Each new row is followed by what is left after taking away its nearest point in the smallest flat space through zero that holds the last named rows.

Q362, 4 rows:
[[ 35  29  65  20  -8   1  33  22]
 [ 41  -8  44  -3   3   8  -9 -21]
 [ 38 -17 -12 -64   5 -32  49  -9]
 [  8  34  32  28  38  18 -21 -44]]
New rows:
[ 32   7 -12   0  -7 -12 -20 -36]
[ 18  15 -15  11 -20 -15  -8  -9]
[ -5  -7 -58   7  -1   3 -46   1]
[ 26  13 -18   6   0  -4 -12   9]
[28  8  2 40 -2  8  1 -5]
[ 22  -3 -20  23  -4   0   6  -4]

Q398:
[[  2 -27  27  17  13 -39 -19 -64]
 [  1  19  33 -46 -34 -38 -21 -23]
 [-40  73 -44 -60 -19 -15   4 -59]
 [  3 -18 -11 -25   4 -25 -12 -22]]
New rows:
[-72  72  40  -6  11  34  47  -2]
[-40 -11  30 -25  33   2  25   7]
[ -4 -13  72   6 -15 -19  -2   0]
[-17  -8   9  -7   5  -1  13   2]
[ -7 -45  47 -32   9  72  11 -65]
[ -6 -36  35 -48   1  83  16 -38]
[-72 -39  -2  14  39 -19  -4 -14]
[-68 -16  15  -6  12 -11  -3  20]

Q137 (4 x 8):
[[  17  -27  -39 -103   -2  -22  -20   32]
 [  49   10  -48  -19   20   16  -19    2]
 [ -20    2  -42   -5    8   53  -14    2]
 [  44  -71  -69   37    8  -23  -35   35]]
New rows:
[ -6 -28 -39 -10  25  18  49  18]
[  2 -13 -12  -2  24   3  60   8]
[ 55 -68  13  -1  11   5  34  17]
[ 27 -41  23  -9  11  38  42   3]
[ 25  16 -31  -8 -38  19   7  26]
[ 12  14  -8   5 -45   8  16  23]
[ 30 -23  32  18 -24  46  39  18]
[ 34 -26  23  -5 -24  44  35  24]
[ 26 -22  68  29  21  10  12  17]
[ 19 -24  38  -5  25  33   1  25]
[  6 -16 -27  44 -25  -6 -45 -18]
[ -3   7  -4   1 -29  -9 -34 -25]

Q400:
[[ 33 -27  23 -13   6  47  -9  13]
 [ 76  16   5   2 -25  48 -57  -3]
 [ 34  24 -15  15 -40 -35 -11  14]
 [ 12  72 -33  10   3 -16  -7  28]]
New rows:
[-15  40   1  -8  24  27  -9 -43]
[  6  11  12  -7  -3   0  14 -11]
[  9  28 -10   4   1   7  72   8]
[ 16  14  -3   7 -12  18  47 -26]
[ -8   0 -14  12   3   6 -45   0]
[-12 -13  -9   9   4  -3 -25  18]
[-38  27  16 -20  14  23 -10  47]
[-28   7  20 -11 -20   3 -24  21]
[ -6  -1   3   2   5  -2 -17   4]
[ -5  -3   4   2   4  -5 -14   8]

Q737, 4 rows:
[[-14  -3 -35 -40  32  25  24 -27]
 [ 28 -10 -45 -55  -1  62 -36  67]
 [  3   1 -79   0  23  48  21 -12]
 [ 23   1  37 -63   2 -46 -42   0]]
New rows:
[ 25  -4  -1 -11  48  71  -1 -31]
[ 33   0  33  14  28  39 -16 -25]
[-24   1  27   2  44 -37  19   2]
[ -5   2  -3   8  38 -17   4  26]
[ 10  14 -25 -11  -3  -1  -2 -53]
[  1   7   3  -4 -21  14  -6 -17]
[-35  22  27  33  35  31 -60  47]
[-33  28   8  21  56  11 -51   4]
[-18 -32  24   9 -23 -40 -15 -43]
[-13 -37  -9  -1 -21   1 -17 -17]

Q846, 4 rows:
[[ 32 -16  22 -15 -14 -50   7   9]
 [-38  34   1 -26  25  55 -14   9]
 [ 23  -7  10 -57  -2 -29 -16  44]
 [-57  23  18  38  22 -33 -55  30]]
New rows:
[ 36  -5 -23  46   4  37 -28  19]
[ 40   9  19  23   7  22 -17  15]
[ 61 -12   5 -11   6   5  -1  36]
[31  5 14 21 16 16 -4 19]
[-38  53   4  11  19  34  15  16]
[ 2 21 -7  9 -2 -3 24 22]
[-21  65 -16  13 -16 -36   2  44]
[  0  56 -26   6 -25 -15  30  22]
[  6 -22  72 -38 -11   6  29   7]
[-13 -35  23   5 -10  17   4  15]

Q722, 4 rows:
[[ -6  -7 -20  29 -35  -3   9 -17]
 [-18  29  25  42 -22  18  11   1]
 [ 86   8   5 -15  34 -28  12 -20]
 [-23  17  19 -20  -6  41  22 -38]]
New rows:
[-19 -15 -12  31  58   5 -42  27]
[ -6  -9 -15  31  41  19 -16 -20]
[-55  -1  15 -76  -6 -26   3  10]
[-14  16  18 -25 -24 -45  17   2]
[-41 -13 -27 -45 -28 -25   6  24]
[ -5  19   1 -23 -22 -24  22  14]
[-14  -1  23 -24  15 -23  15 -24]
[-17  -3  17  -2   4 -33  10 -12]
[  8 -23  20  12  18   9  -8  12]
[  5 -27  12  12   7  13  -2  -3]
[  7  -4   5  11 -31  -8 -66  -7]
[ 11   4  16  -5 -21   4 -58 -20]

Q500, 4 rows:
[[ -4 -47  29 -41  46 -21 -10  -7]
 [-29  17 -20   3 -40  23  -2  33]
 [ 11  45  30 -11  15  14   2  46]
 [-14  13 -48 -39  -9  -9 -66 -15]]
New rows:
[-17  50   3  41  25  45   1  31]
[-25   2  -7  26  37  25 -12  -4]
[-43  23 -30 -49  29  43  -9   1]
[-22  14 -19 -13  32  38  24 -23]
[ 55   3  47 -28  -6 -24  -2  25]
[ 34 -12  13 -15 -40 -20  -5  11]
[ 10  -4 -33  -9   3   3  -4   9]
[ 14  -7 -21  -4   9   4   8  12]
[-18  20  -3  11 -28  26   6 -19]
[-12   9  14  -7  -2  16   1 -21]

Q859 (4 x 8):
[[-20  38  58   7   5  20  -4 -34]
 [ -3  -5  38 -10  42  19 -31 -27]
 [-74 -19  42  24  85  31  11 -37]
 [ -6  23  62 -21   0  65 -31 -38]]
New rows:
[ 15 -32 -46  40 -20  51 -22  23]
[ 13   0  -8  57  -3  17 -25   2]
[ 26  27  10 -40 -12 -32   5 -23]
[ -2   2  -5 -35   3  -9  20 -19]
[ 15  12 -59  31 -10 -30   3 -23]
[  6  11 -35  20   0   7 -11 -40]
[-14  -7 -35 -20 -24   8   5   2]
[-13   4 -11 -15  -3  -8  -5 -13]
[  3  21   1 -27  11 -12  70  35]
[ 16  14  16 -43  25   3  44  25]
[-25 -76  -1  -8  29  10  30  34]
[  3 -24  35 -11  -7  -7  17  21]

Q920, 4 rows:
[[ 22  19  14 -43  25  23  21 -17]
 [-15  -6 -36  33  32 -13 -15  37]
 [-29  15  21  15 -11 -26  17 -55]
 [-13  -7  21   7  43   2 -49 -70]]
New rows:
[ 13 -16 -25  44 -22  25 -38   6]
[ 13  13 -17  22  -7  24   4 -13]
[ 31  -8  36   4 -18  -6  44 -40]
[ 30 -21   9  23   9  -5  18  -6]
[ 34  47 -33 -37  24  35 -17   6]
[  6  39 -27  -1 -16   6 -20  -9]
[ 33  16  10 -23 -30   3  32   0]
[16  5 -4  6 -1 -7 -1 -4]
[-49  19 -31 -29  45 -32  26  45]
[-36  -7   3 -40   0 -17 -11  12]

Q121:
[[ 11  -6 -16  26 -18  17  67 -43]
 [  2  27 -20  27 -40  12  50  -9]
 [ 40  59 -49   5 -14 -49  25  15]
 [ 49  25  14  49   3  26  82 -34]]
New rows:
[ 19  41  -7 -34  31 -43  12 -10]
[-18  22  13 -25   8  -3  12 -13]
[-49   8 -31   9 -16  34  14 -34]
[-17  23 -15   2  22  14  -8 -17]
[-40  30  29 -11 -15   9   4  32]
[-18  10  13 -18   9 -10  21   2]

Q542, 4 rows:
[[-51  21  24 -36   9 -16  13  75]
 [ -4  47   0  13  13  37   2 -22]
 [ -7  32  65  25   8  -3 -16 -68]
 [-11   9  15 -65  60  -8  15  20]]
New rows:
[ 31  16 -45 -15  13  22  22  33]
[20 10  6  3 -2 -7  8  8]
[ -5  17 -41  -9  24  13  -3 -10]
[-15   4 -15   1   5 -12 -11  -7]
[ 18  -5  28 -13  14  23  33  37]
[ 27 -11  30   8  -1  23  26  16]

Q159:
[[  3 -20  19 -21 -31   7 -20 -16]
 [-13  49 -40  25   5  -7   1 -38]
 [-13 -69  35   6  -9 -64   9 -34]
 [-27   8   7  45  44 -56  46  13]]
New rows:
[-13  13  -2  39 -12 -43 -27 -13]
[  6   1  -3  21  -8 -15 -33  17]
[ -7 -33  -3   2 -45  32 -19  12]
[-18 -16 -14  26 -22  12   1  13]
[ 25 -14  36  50  -7   5  32  34]
[ 30  -5  10  46 -23  15  13  -2]
[ 26   7   6  19 -44   0   2 -44]
[ 33   3   8  23 -18   4  19  -4]
[ 37 -42  12 -14 -11 -37 -28   2]
[ 24  13   2   1  -3 -25 -20  11]

Q216:
[[-34  92   0 -42  61 -24  -7  38]
 [-61  -3 -39 -53  48  -6 -69  24]
 [-31  47 -89 -28 103  28 -30  -4]
 [-16 -44  49  -1  -7  -9 -14   6]]
New rows:
[-26 -19  49 -40   2 -21   2 -38]
[ -8   2   5 -34  -4 -10  12 -48]
[ 11 -10 -25 -28  40 -31 -35   2]
[ 34  -9  -3  -9  15 -33  -9  -4]
[-37 -24 -30 -48 -48 -34 -15   7]
[-16  -9  -7 -16   0 -13  27 -14]
[ -6  18 -30 -20  15  34  -6 -23]
[ -5   7   9 -17  -8  20   0 -15]
[ 46  41  36  19  12  -8 -31  47]
[ 46   7   7  23   9   8 -46  32]

Q393 (4 x 8):
[[ -8 -20  22  21  -6  23   0  18]
 [-20  -6   9  52 -43 -29  17  -6]
 [ 25  36  30  28 -25  17 -62  17]
 [-11  27 -14 -25  -2  17   8 -14]]
New rows:
[ 34 -35 -13  -9  53  11 -37 -20]
[  1 -13 -12  17   8  15 -15 -35]
[ 21   9  49 -31   5 -35 -39  34]
[-16   7  39 -33 -10 -24   4  20]
[-12 -34 -31  72  21  43 -25 -23]
[ -6 -13 -51  48  28  29 -26 -39]
[ -9  44 -20 -28  19 -17  -9   7]
[-18  13   0   1  12 -11  -1  23]
[  1 -39  33  23 -16 -20 -39 -46]
[-10 -26  20 -10  -5   5 -26 -54]
[-39  24  62 -17  11 -26  14 -13]
[-28  18  65 -20  21 -27   4  -7]

Q631, 4 rows:
[[-36 -31   2 -21  12  35  30  26]
 [ -6   3  44 -23 -21  16   4  24]
 [ -2   8  14  -5  -5 -18   4  25]
 [ 22 -15  18 -43  -2  -9  16   9]]
New rows:
[-13  40  -1   0  21 -13  -5  -2]
[-10  27   3 -16  22   2   1  -9]
[ -7 -28  14  12  -4 -19 -32 -12]
[-12 -35  14   5  -1 -16 -24  -5]
[-37 -28 -11  11   9 -20   5   9]
[-14 -20   8   1  -7 -15  -8 -10]
[  0   0 -19  -7 -19 -33   3 -13]
[-15  -3  -9  -7 -24 -10   4  -9]
[-5 72 39 63 32  4  6  3]
[15 32 28 14 49 12 33 -9]

Q464, 4 rows:
[[ -15   86    2  102  -51   88   55  -53]
 [ -23    4   20   33  -35   25  -34    8]
 [ -22   37  -76   48    4   66  -17  -23]
 [   8   62  -10   67 -101   -7   18  -11]]
New rows:
[ 29 -12  40  45 -43  48  50 -33]
[ 30 -43  -8   7 -18  19   6 -10]
[ 44 -44 -31  21  33 -23  31   7]
[ 27 -42  -6  46   8  -2  10  12]
[-44  16  34  43  -5  37  -6  27]
[-18  11  -1   9  11  -8  12  29]
[ 41 -44   2  44   8 -34 -23  15]
[ 39 -32   0  55  20 -11  -5   0]
[ 19 -20 -38   7 -11  27   6 -30]
[ 19 -33  -6  -2 -18  14   2 -20]

Q394 (4 x 8):
[[ 59 -12   9  -2   5  42  27 -23]
 [-29 -53  67  67  26  25  22 -64]
 [ 20 -11  75   5  46  20  44  -5]
 [ 84 -32  34 -23 -16  33   6 -44]]
New rows:
[ 55  27 -15 -22 -26  48 -28 -26]
[ -5  32  12   0   1  24 -24  -9]
[-16  16  21 -22 -54   3 -26   5]
[-14  20  18  -2 -32  27   3   5]
[-11 -10  30  -2 -46 -29  68  60]
[ -4 -26   9  13 -66 -15  58  32]
[ -2 -10   9 -30   7 -17 -21  28]
[ -1 -18  -5  -4  10   7  -8  10]

Q141:
[[  6 -11 -51  17  24  -5 -16 -34]
 [-44  -6 -21 -51 -11   4 -42 -40]
 [  3 -89 -34  14   6 -25  -5 -53]
 [-36  17 -21 -23   6  16 -37 -34]]
New rows:
[ 22  -2 -16  30  -8 -17   3 -22]
[  6  11   4  10 -20  -9  -2 -15]
[  4  72  -2  72 -56 -12  -5  -4]
[ -6  26  -5  45 -74 -29 -11 -22]
[28  4 20 57 -7 11  7 34]
[  4  -4  -3  13 -19   5 -21   9]
[ -3  -1 -11   7  -2  13  72  14]
[-22   1 -22  -9  -2  18  53  -5]
[-39  -9  -4   4  39 -23  37  36]
[-48  -7 -12  -6  39 -21  27  27]

Q413 (4 x 8):
[[ -5  21 -22   8   4 -44  -8  12]
 [ 18  33  24 -15  24   8 -14  -7]
 [-64  87   7  24  29 -32  15 -14]
 [  1 -22 -45 -24  -3 -29   9 -38]]
New rows:
[-27  22  26  13  35 -17 -42  29]
[-24 -21   7  -4  22  -4 -28   1]
[ 45  -3 -18  40 -18   1   0  -5]
[ 30  13 -11  39  -9   7   8 -21]
[-38  36  46  16  27   4  12 -38]
[  0 -12  18  11   5 -15  -5 -11]
[ 28  63 -14   2 -36  14  37  26]
[ 32  43 -25  -9 -41  19  43  10]
[ -3   8  19  36  28 -35 -25  -4]
[  0 -21  17  27  19 -14 -16 -19]

Q259, 4 rows:
[[ 43 -12   0  17 -46  11 -18   3]
 [ -3  10 -32  -3  13  29  12  21]
 [-18  37   6  19  32 -28  10  16]
 [ -8  51   4 -22  -4   4  17 -34]]
New rows:
[ 20  46  44  15  12 -38  35 -48]
[ 24 -10   6  11  17   3  30 -13]
[-27  -6   3  40  37 -41  47  27]
[  0 -12  -3  15 -10  -6  43  -6]
[-38  48   1  32  30  47 -41 -16]
[-28  12  13  33  14  42 -56 -21]

Q323:
[[-68 -44 -25 -14  38   9 -40  10]
 [  5  37 -35   5   5   0 -18 -17]
 [ 13  33  48  15 -13  -8 -11   1]
 [-18 -30   9  10 -27  56 -12  12]]
New rows:
[ 35  36  12  23 -19  37   9 -36]
[  1  -3   9   4  17  12   7 -26]
[-11   8 -11 -22   9  14  34  39]
[-13  27  -2 -15   8  13  19  36]
[-12 -28   0  39  -6  37   0 -11]
[ -2  -9   1  33  12  -1   7 -17]
[ -4   1 -43  -5 -42  33 -37 -21]
[  2  -9  -2 -16 -25 -14 -16 -11]

Q734:
[[-23  53  -1 -12 -57  -6   2 -19]
 [-13  -1  16 -29 -43 -19 -10   7]
 [ 72  38   8  15  68  -2 -28 -28]
 [  1 -51 -44   6  27  61 -72  31]]
New rows:
[ -2  37  10   0 -15 -42  34  -9]
[ -1   4 -11   2   2 -12  -2  10]
[-11 -12   1 -72  11  20  -9 -72]
[-18 -22  -4 -60  21  24  10 -70]
[ 10  12  -9  19  19  -5  13 -27]
[ -1  -7  -6   2  -2  -7  -3 -13]

Q36 (4 x 8):
[[ 11   1   3 -26 -37   8 -10 -53]
 [  3  45 -30 -13  11 -44  50 -49]
 [ 18 -66 -15  37  25 -21   1 -35]
 [ 53  36  31  27 -94   6 -12 -34]]
New rows:
[ -4  14  46 -26  -6 -53  20  25]
[ -1 -17  47 -25  -6 -47   7  10]
[-41 -15 -22 -13  20 -12 -39  29]
[-15   4 -19   4 -11 -25 -29   3]
[-26  56  -5  32   7 -12 -42  -4]
[-27  27  -8  27  13  -8 -51 -20]
[  8 -19   0 -31 -42 -16 -48 -13]
[  2  -4 -11 -13 -12 -37 -24  13]
[ 13 -15   2  14 -18  36  -5 -33]
[-1  5 -6 11  6 28 11 -8]

Q71:
[[  8  -9  68  37  40 -25   1  -6]
 [ 25   9  33  46  58  21  56 -56]
 [ 34  89  31  79  -8 -53  12 -69]
 [  9 -29   0  40  28 -22  16 -60]]
New rows:
[ 38 -22 -19 -11  16  13 -18   7]
[ 43  -2  -9  -1  11   4 -20   5]
[ 12 -19  45  45 -15  56  -7   7]
[  8 -20  14  40 -39  44 -19  -2]
[ 60   0   9  -5 -29  12  25  25]
[ 57 -22   5   2 -27  -4  17  14]
[ 20  -3   4   8 -19  11 -84  11]
[ 29  -3   0  15   3  37 -53 -11]

Q655:
[[-14  23 -44  43   4 -37  33  13]
 [ -6  16  -3 -38 -11 -95 -52 -14]
 [-26  17 -31  42  -9 -11  -7  -4]
 [-43  68  57 -41  20 -33 -35 -24]]
New rows:
[ 18 -20  29 -13 -23  25 -24  13]
[  4   6  12   7 -15  -2  -3  19]
[-10 -23  21 -28  -3  34   2  17]
[-22  -9  -2 -10  -6   1   2  18]
[ 25   5  35  29 -57 -14  -8 -30]
[ 29  12  38  28 -46 -13  17 -22]
[-42  18  19   1  -1   4 -44 -15]
[-9 -7  1 -1  5 -1 -1  7]
[ -9 -10  39   1 -17  12 -22  13]
[ -6  -6  21  12 -13  -7  -1  23]
[ -9 -18 -34   0  58  -8   6  57]
[-21 -15 -17  -8  51   5 -28  42]
